There are 10 hidden switches. A switch that is on adds its own fixed numbers to the row, and there is some noise. The rows also spread widely along 14 directions, which tell nothing about the answers.
In the rows, 128 means zero.
Known rows, each followed by its switches (1 for on, 0 for off):
[151 183 133 110 112 131 135  32 160 129 113 142 162 152  87 135 101 113
 146 130 116 117  58 171 172 126 165  87  80 102 147 100 132 151 121 128
  79 140] -> 1 1 1 0 1 1 1 0 0 0
[125 148 118 111 106  63 153 149 152 115 105 120 113 119  61 129  64 104
 112 188  80 129 103 120 136 149  62 109 121  88 154 161 136  77 141 116
 163 106] -> 1 0 1 1 0 1 0 1 1 1
[124 137  78 153 168 152 154 190 169  78 111 109 139 131 135 106 141  91
 165 131 127 117  98 127 119 154  40 169 170 116  99 163 126 102 115 166
  54 118] -> 0 1 0 1 1 1 0 0 0 1
[ 72 148 141 133 144  71 142  98 121 107  79 120 160 143  89 150  81 145
 141 162 122 156 126  93 123 134 136 113 119 106 150 123 119 144 157 136
 172 146] -> 1 1 1 1 1 0 1 0 1 1
[175 132 112 108 156 161 162 217 140 112 105 102 145  74 150  65  98 133
 182 128 125  82 101 151  82  93  71 109 185 142  43 146 159 113  81 150
 122  93] -> 1 0 0 1 0 1 1 0 1 1
[164 167 161 161 152 145 143  75 186  92  88  99 157 178 133 109 133 122
 148 101 121  97  61 102 166 146 122  93 114 148  61 108 128 185 134 231
  22 174] -> 1 1 1 0 1 1 1 1 0 0
[137  82 163 147 103 120 144 106 162 112 117  91 135 148 122  52 118 134
 112 136  86  99 132  84 165 150  91  81  98 110  87 113 127 107 183 158
 195 126] -> 0 0 0 1 1 0 1 1 1 0
[112 154 143 151  97 116 131  99 151  90 102  98 166 115 135 109 149 123
 160 146 167 124 120 114 126 127 145 100 153 150 124 101  99 172 124 202
 121 149] -> 1 1 1 1 0 1 1 1 1 1
[ 16  87 143 167 104  97 142 110 115  48 118 140 153 121 164 119 151 120
 129 160 125 119 136  88 106 136 145 145 220 116 164 124 144  29 117 128
 167 145] -> 0 1 0 0 1 1 1 0 1 0
[141 178 119 122 102 131 150  43 165  97 111 132 153 140 115 124  94  99
 136 126 116 110  65 166 150 131 152 108 124 105 151  89 134 131  84 135
  46 158] -> 1 1 1 1 0 1 1 1 1 1
[141 186 133 146 175 100 161 122 182 155 109 117 167 149  83 142 118 110
 203 156 138 167  62 117 155 155 118 105  80 141 139 145 133 191 177 210
  94 105] -> 1 1 0 0 1 1 1 1 0 0
[ 95 150 108  88 129 133 113 125 108 116  95 137 182 122 101 123 120 162
 134 162 140 115 114 155  92  99 120 120 166  88 101 140 131 116 123  89
 155 106] -> 1 1 1 0 1 0 1 0 0 0
[102  84 157 218 130 184 170  93 164 102 115  87 173 138 206  51 200 197
 113 129 154 145 113  86 168 123 149  97 100 102 113  87 111 158 179 204
 110 147] -> 0 1 0 1 1 0 1 1 0 0
[ 47 136 142 148  96 116 153 102 151 168 126 126 171 147  96 121  88 115
 124 114 112 148  90  88  63 147 165 161 145 162 133 114 152  97 130 194
 144 126] -> 1 1 0 0 0 1 1 0 1 1
[124 154 108 139 169 123 142 100 159 136  93  84 173 148  86 104 124 131
 142 133 122 135  86 117 121 130  98 132 103 106  97 146 133 148 162 190
 111 109] -> 1 1 0 1 0 0 1 0 1 1
[105 125 122 148 125 154 123  56 155 104 101  89 183 143 123  92 142 127
 109 102 126 101  88 113  93 125 132 150 145 126 102 122 132  98 108 192
  86 152] -> 1 1 1 0 0 0 1 1 1 0
[121 103 139 146 170 140 153 161 145  67 104 126 145 133 170 100 126  98
 210 119 130 103 140 108 132 154 104 126 161 151 118 116 121 133 117 153
 123 144] -> 0 0 1 1 1 1 0 1 0 1
[126 165 141 142 112 113 151  69 151  82 122 124 168 144 146 118 165 120
 176 154 152 100  91 145 173 121 151  76 166 120 111  88 128 186 133 173
  86 139] -> 1 1 0 1 1 0 1 1 1 1
[129 150 138 142 157 127 198 140 127 129 103 138 170 122 138 113  91 159
 186 161 122 129  78 133 119  91 155  78 154 117 111 100 162 155 119 149
 114 117] -> 1 1 1 0 1 1 1 1 1 1
[174 144  89 129 160 149 164 105 129 145 102  84 157 138  99  99 101 131
 135  99 104 123  93 125 106  93  99 113 107 118  70 123 148 148 119 183
  95 132] -> 0 1 0 1 1 0 0 0 1 1
[ 93 171 160  98 110  78 122 131 149  91  98 153 130 124 109 176  62 111
 137 142 112 105  82 129  86 142 141 131 200 146 114 139 159  77  60 129
  69 159] -> 0 1 1 0 0 0 1 1 1 0
[157 172 136  86 137 109 176 159 138 166 120 147 150 122  98 136  65 130
 184 160 108 125  82 149 117 115 140  76 142 138  98 117 163 164 121 123
 130  99] -> 1 0 1 1 1 0 0 1 1 0
[154 189  87  73 132 123 111  80 135 126  86 116 172 156  49 143  94 118
 143 125 114 110  83 159 108 120  84 122 130  97  86 146 128 145 112 128
  85 129] -> 0 1 1 1 1 1 0 1 0 1
[109 127  98 182 141 163 158  32 136  85 118  97 189 145 150  96 188  99
 148  88 135 109  78 125 109 105 154 145 160 136 133 111 143 112  95 236
  58 161] -> 1 0 1 0 1 1 0 0 1 1
[138 141 133 170 161 157 178 119 208 115  99 112 155 165 126  89 104 118
 148 128 109 133  62 115 164 172  98 127  87 105 113 117 119 147 149 185
  50 134] -> 1 0 1 1 1 1 1 1 1 1
[ 84 123 179 150 135 127 169 183 163 105  96 143 145 135 157 111  73 150
 158 155 119 132 130  86 136 158 134 114 134 137 114  94 116 154 142 132
 141 138] -> 1 1 1 1 1 1 0 1 1 1
[ 96  97 137 137 168 176 159   4 160 130  96 122 206 155 137  77 101 157
 139 101  91 118  50 156 131 119 186 135  74  53 168 101 163  65 112 104
  99 136] -> 0 1 1 1 0 0 1 1 1 1
[109 169  95  87 159 122 138 157 120  94  97 165 161 150 101 147  90 123
 202 170 143 111 130 163 130 137 115 103 172 100 103 100 110 179 130  64
 123 108] -> 0 1 1 1 1 1 1 0 1 1
[117 123 181 146 138 171 164  98 175 129 132 168 141 146 192 131  77 124
 165  87 121 124  91 132 155 158 219 131 100 168 160  57 150 150  83 124
  47 170] -> 0 0 0 0 0 0 0 1 1 0

New rows, each followed by its switches (1 for on, 0 for off):
[135 165  98 123 173 186 175  87 172 161 126 146 191 157 123 105 106 112
 210 112 131 141  56 179 151 135 162 126  79 109 148  89 137 182 136 125
  75 100] -> 1 1 0 1 1 1 1 0 0 1
[131 139 145 125 136 144 138 141 154 116 108 127 170 114 132  97 142 161
 165 164 143 121  92 149 133 115 121  94 137 102 103 136 128 133 134 137
 119 111] -> 0 1 1 0 1 0 1 1 0 0
[122 151  97 151 143 154 187 142 144 148 105 116 170 153 104 106  91 131
 143 135 121 142  94 111 100 123 116 119 133 126  99  98 135 165 136 176
  98 118] -> 1 1 1 0 1 1 1 1 1 1
[140 129 147 170 145 156 157 205 152  43  89 124 116 101 196 118 110 141
 140 139 148 110 137 104 138 129 100 118 169 150  94 104 106 143  79 152
  46 177] -> 0 1 1 0 1 1 0 1 1 0
[114 146 157 110 109 124 123 140 136  83  83 112 139 106 136 118  70 139
 120 113 125  94 125 113  81 118 124 128 175 152  71 117 129 117  67 145
 106 171] -> 1 1 1 1 0 0 1 0 1 1
[ 86 154 177 137 135  77 148  97 149 151  96 105 165 104 110 151 102 144
 156 133 126 168  70  97  77 122 161 132 123 158 157 165 161 105 110 220
 128 144] -> 1 0 1 1 0 0 0 1 0 1
[116 134 181 110 145 147 124  94 177 138  87 119 174 137 114  97  69 140
 159  98 112 118  92 120 119 150 152 132  77 142 102 115 126 136 121 153
 126 149] -> 1 0 1 1 1 0 1 0 1 1
[ 85 138 144 163  95 111 133 111 156 107 101  95 150 111 123 109 145 154
 104 156 142 148 110 103 122 128 120 120 127 112 125 135 109 115 145 186
 128 134] -> 0 1 0 1 0 1 1 0 1 1
[ 87 142 177 152 124 117 184 157 184 124 119 144 142 141 136 106  87 145
 142 162 100 129  71 109 140 153 135 107 142 112 101 115 144 122 145 154
 110 123] -> 1 1 1 1 1 0 1 0 1 1
[ 88 139 140 131 130 141 141  96 176 103 119 143 168 146 135 120 103  94
 178 126 132 125  99 140 141 178 154 145 117 125 173  97 115 137 125 119
 101 139] -> 1 1 1 1 0 0 1 1 0 1
[130 163 137 144 120 103 170 163 152 138 108 120 146 109  96 127 106 138
 157 167 126 154  80 121 116 122 108  94 132 124 121 144 138 130 139 185
 118 112] -> 0 1 1 0 1 1 1 1 0 1
[ 47 140 141 146 153 143 135 114 152 110  93 130 196 162 136 119 154 173
 148 155 143 134  94 113 121 140 134 142 153  95 103 131 120 142 165 154
 117 115] -> 1 1 1 1 1 1 0 0 0 1
[102 146 186 126 139 117 142 149 186 170 120 134 167 117 104 121 110 129
 198 133 124 144  68 125 109 148 150 131 109 162 113 158 151 115 137 200
 135 100] -> 0 0 0 0 1 1 0 0 1 1
[116 141 131 130 124 125 173 110 155 107 128 155 145 146 124 124  78  69
 182 114  93 103  73 135 118 153 136 128 165 147 146 109 169  90  86 145
  93 141] -> 1 0 1 0 1 1 1 1 0 1
[112 140 153 135  97 147 123 140 194  97 125 144 143 149 131 114 108  92
 148 123 127 100 117 122 148 184 118 145 133 154 110 102 104 137 115 151
  79 148] -> 0 1 0 0 1 1 0 1 1 1
[118 113 117 147  77 128 162 109 100 102 127 107 156  65 164  95 142 128
 140 140 151 134 146 120 103  77 155  97 165 153 167 101 136 113  88 160
 175 141] -> 1 0 0 1 1 1 0 1 1 0
[135 143 151 128 109 117 148 135 165 105 111 133 137 108 125 119 102 139
 136 159 112 120  84 147 156 122 114 101 114 101 136 137 142  98 112 122
 106 128] -> 0 1 0 0 1 1 0 1 0 1
[135 155 112 162 119 109 136 132 152  44  77 105 121 128 122 131 127 140
  98 183 148 140 141 111 185 140  70  93 115  81 132 116  70 159 147 129
  83 163] -> 0 1 1 1 1 1 1 1 1 0
[100 104 118 171  79 141 170 136 115 133 139 105 163  91 137  91 157 146
 130 154 151 166 146 107 101 101 143 109 131 127 168 107 117 126 140 178
 183 128] -> 0 1 1 0 1 0 0 1 0 1
[ 95 131 116 150 122 155 168 115 132 159 127 122 195 113 124  90 132 147
 167 144 149 155 103 134 102 100 166 118 120 129 141 102 135 152 145 167
 162  98] -> 1 1 0 0 1 1 1 0 1 1
[135 145 114 137 119 143 157  88 121 124 123 125 155 126 135 109 132 147
 133 139 127 121  97 153 145  90 150  94 120  98 136 102 147 146 125 130
 118 120] -> 1 1 0 0 0 1 0 0 0 1
[ 58 107 169 196 100 129 143  72 155 132 126  91 166 137 151  98 165 146
 106 112 139 156 111  62 111 139 172 138 113 156 146 113 128 117 162 235
 146 153] -> 1 1 0 0 0 0 1 0 0 0
[183 133 139 120 143 116 103 124 152  38  58  90 115  95 114 118  76 119
 114 130 114  95 136 119 159 123  62 113  86 113 125 153  95  96  84 122
  97 186] -> 0 1 1 0 1 1 0 1 1 0
[155 193 151 133 105  84 100 114 159  70  74  95 115 126 100 166  88 120
 107 127 149 133 138 100 159 145  92 107  93 159 112 124  81 201 117 185
  70 202] -> 1 1 0 0 1 0 1 1 0 1
[158 147 118 122 115 151 148 110 177 118 118 117 145 127 106  86 105 103
 151 134 112 103  80 162 147 139 111 109 105 103 116 113 122 115 114 135
  92 119] -> 0 1 1 1 0 1 1 0 1 1
[125  99 133 201 153 123 159 156 151  45 109  96 112 142 168 106 143 103
 139 142 137 130 161  69 173 166  88 116 126 131 148 104  91 145 158 177
 110 169] -> 0 1 1 0 0 0 1 1 0 0
[ 68 156 133 126 131 101 128 169 165 111 122 139 157 146 119 143 137 110
 176 172 150 127 112 112 114 173 110 138 193 144 109 138 123 141 148 154
 111  98] -> 0 1 0 1 0 1 0 1 1 0
[158 157 135 141 111 127 152 100 176 106 112 116 134 152  94  98 103 117
 118 145  92 102  73 134 179 139  93  88  94  90 103 124 127 128 149 158
  95 130] -> 1 1 1 0 1 1 1 0 0 1
[ 99 103 133 135 140 140 158 117 135  89 103 130 152 124 146  94  89 116
 161 128 109 111 120 125 121 131 137 122 140 108 144  99 134  90 109 105
 146 139] -> 0 1 1 1 0 1 1 0 1 1
[ 99 121 147 154 144 155 157 132 192  99 113 130 162 131 151  78 116 121
 169 140 124 118  93 130 157 159 122 136 116 113 128 113 120 122 138 143
 111 118] -> 1 1 0 1 1 1 1 0 1 1
[ 94 139 144 160 163 144 169 126 168  95  83 134 147 138 138 129  56 120
 140 110 107 139  86 107 118 148 138 162 110 132 145 111 134 106  90 148
  60 172] -> 1 1 1 0 1 1 1 0 1 1
[120 143  63 173 118 141 147 149 122  86 120 112 122 155 116 138 130  87
 114 126 152 147 176  99 135 154  88 142 132 137 146  85  70 188 144 157
  92 160] -> 0 1 1 0 0 1 0 0 0 1
[174 139  83 144 107 167 168  91 153 123 126 106 134 123 119  93 106  99
 118 105 117 139 102 144 146 121 110 117  79 116 146  97 118 134 111 145
  82 148] -> 0 1 0 1 1 1 1 0 0 0
[135 191 133 147  70 124 175 125 171 146 132 145 123 134  98 141 103 139
 107 160 117 151  60 145 150 130 137  84 119 109 120 108 127 149 127 167
  52 134] -> 0 1 1 0 1 1 1 0 0 1
[150 168 131 141 101 138 167 113 156 136 137 112 171 106 138  98 161 127
 182 140 160 126  82 146 125 106 151  79 160 154  97 105 141 187 118 218
  98 116] -> 1 0 0 1 1 0 1 1 1 1
[ 87 128 175 138 131 124 121  89 169 124 106 102 173 136 130  97 130 143
 152 128 134 122 102 100 126 147 154 125 119 143 107 122 127 133 152 182
 147 129] -> 1 1 0 1 0 0 1 0 1 0
[101 107 154 149 144 120 160 120  98  89 109 130 141 121 168 124 109 133
 158 123 119 117 130  98 110 106 169 105 166 147 138 102 156 102  98 143
 144 161] -> 0 1 1 0 0 1 0 0 0 0
[ 93 142 151 142  40 148 157  88 131 144 138 149 167 100 142 119 114 139
 133 138 156 155 122 131  99 108 224  94 143 163 168  58 118 148  92 154
 134 157] -> 0 1 1 0 1 1 1 1 1 0
[118 140 153  95  91 132 109 157 154 116 112 134 148  81 125 108  91 113
 182 129 144 118 133 147 104 134 129 124 135 160 126 124 112 118  94 120
 162 132] -> 0 1 0 1 1 1 1 0 0 1
[178 141 153 134 179 123 154  77 140  65 104 117 137 118 161 124  84  67
 214  87 122  90 105 130 153 122 179 102 119 179 153  84 145 146  64 167
  77 190] -> 1 1 1 0 0 0 1 0 1 0
[111 151 167 145  75  93 130 131 193  40 116 129 115 142 133 117 119  68
 144 157 119  80 118  98 171 191  97 105 179 156 104 108 100 123 121 169
  94 163] -> 1 1 1 1 1 1 1 1 1 0
[131 116  95 108 157 178 148 170 118  98  91 134 150 124 156 109  65 139
 144 109 127 119 149 135 102 120 102 140 149 120 105  95 127 138  91  58
 110 144] -> 0 1 0 1 1 0 1 1 0 0
[108 163 116 187 129 114 173  90 154  91 125 110 151 132 139 136 168  98
 178 144 163 158  95 114 142 136 157 109 146 146 162  95 104 177 131 225
  62 151] -> 0 1 1 1 0 1 1 0 1 1
[115 149 184  86 134 134 101 120 161 138  91 122 179 151 124 106  80 133
 188 102 130  80 122 107 101 147 149 115 146 187  40  99 130 186 123 159
 142 131] -> 1 1 0 1 0 1 0 1 1 1
[ 89 119 141 169 114  75 130 121 132  35 102 114 123 113 145 127 147 139
 107 193 138 129 154  98 185 135 103 100 135  88 165 127  98 115 160 124
 155 153] -> 1 1 0 0 1 0 1 0 1 0
[ 90 129 169 147 193 113 178 149 135 130  95 144 160 154 148 127  91 167
 210 152 125 153 116  98 151 140 157  88 109 120 123  99 139 186 178 129
 160 119] -> 0 1 0 1 1 1 1 0 0 1
[108 131 146 150 108 101 146 102 133  88 117 111 128 152 134 121 109 103
 123 108 103  94 114  89 120 137 124 119 173 150  98 109 153 111 118 181
 115 163] -> 1 1 0 0 0 0 1 0 0 1
[ 93  79 147 175 130  85 177 105  96 120 105  93 135 114 118 104  85 117
 140 121  95 156 148  56  91 111 148 104 117 150 173 113 152  82 139 191
 224 154] -> 0 0 1 0 0 1 1 0 1 1
[127 149  97 187 104 127 162 155 146  58 121 100 112  91 164 133 168 114
 112 153 158 152 122 111 144 122  87 129 162 131 149 137 103 123 105 188
  51 161] -> 0 1 0 1 1 1 0 0 0 0
[128 151 119 140  67 128 139  82 150  97 126 126 135 124 129 117 128 116
 109 145 137 112 115 148 156 129 137 101 136 115 149  90 115 142 113 137
  98 147] -> 1 0 0 0 0 1 1 1 1 1
[138 164 142 114 140 115 120 133 143  63  96 138 143 113 156 156  99  85
 218 116 168 110 155 131 145 144 141 117 150 190 137  90  95 205  81 143
  93 178] -> 1 0 0 1 1 1 0 1 1 1
[ 29 102 122 185 190 167 188 103 165 142 132 144 215 156 159  90 158 130
 201 142 138 152  64 127 117 147 182 167 138 100 178 113 156 104 161 160
 117  82] -> 1 1 0 0 0 1 1 0 1 1
[ 89 143 147 135 115 123 142  80 138 136  99 113 191 132 106 112 121 140
 141 127 120 123  83 108  82 112 155 128 147 141 113 128 150 111 114 200
 126 136] -> 1 1 1 0 1 1 0 1 1 1
[106 137 154 152 136 146 131  66 178  84 117 138 167 166 142 107 150  97
 174 122 139 104  95 127 174 170 159 119 119 135 135  93 107 151 139 168
  86 148] -> 1 0 1 0 1 1 1 0 1 0
[ 80 117 196 177 119 134 199 176 194 145 124 138 157 154 153  73 117 161
 161 167 105 131  77  79 140 171 132  88 146 131  79 101 143 143 188 198
 141 100] -> 1 0 1 1 1 1 1 1 1 1
[148 117 169 152 162 158 162  66 188 127 132 116 168 148 140  67 132 113
 180 112 100  95  59 142 177 138 165 106  73 116 133 107 145 124 140 181
  98 122] -> 1 1 1 0 0 0 0 0 1 1
[136 153 145 132 134 105 132 103 152 107  79  86 145 108 104 120  83 138
 121 121 119 136 101 107 120 115 106 124  95 128 114 143 127 124 114 175
 113 161] -> 1 1 0 1 1 0 1 0 1 1
[135 132 178 154 101 191 161 202 149  87 101 146 122  89 211 102  76 174
 124 122 151 121 141 116 131 118 154 106 136 163  96  68 105 169  78 118
  81 178] -> 1 1 1 0 1 1 1 0 0 0
[ 76 181 142 134 139  87 140 123 184  83 108 153 135 130 116 177  93  91
 160 167 142 154  82 133 148 182 143 152 133 125 191 134 113 121 110 126
  55 149] -> 1 1 1 1 0 0 1 0 1 0
[121 150 132 119 109 117 145 144 149 130 134 124 166 134 101 113 148 110
 170 154 130 105  92 124 100 130 117 106 187 145  80 134 144 126 129 191
 124 102] -> 0 1 1 0 1 0 0 1 1 0
[143 133 163 155 142 139 162 136 176 138 111  97 175 127 124  71 136 136
 181 140 124 113  81 106 128 126 123  98 116 143  82 129 138 148 151 230
 131 108] -> 1 1 1 0 1 1 0 1 1 1
[137 137 128 137 145 151 149 109 156 122 108 106 175 122 114  91 133 128
 164 125 126 113  70 130 104 112 126 117 137 129  92 139 146 106 114 192
  98 123] -> 0 1 1 0 1 1 1 0 1 0
[103 120 153 165  64 136 146 126 171  93 146 136 130 100 164 102 157 107
 151 147 153 136 142 128 173 154 153 109 118 146 169  87  91 140 130 156
 135 142] -> 0 0 0 1 1 1 0 0 1 1
[ 17 103 131 193 145 149 151 139 129  97 115 136 180 143 184 124 200 206
 107 175 169 168 128  97 135 129 143 149 157  80 149 125 116 135 183 141
 127 112] -> 1 0 0 0 1 0 0 0 0 0
[ 72 111 138 127 137 126 157 155 171 123 141 142 172 129 125  89 133  97
 199 153 106 104  75 135 110 154 115 144 181 118 119 151 164  59 135 143
 153  76] -> 0 1 0 1 1 1 0 0 1 1
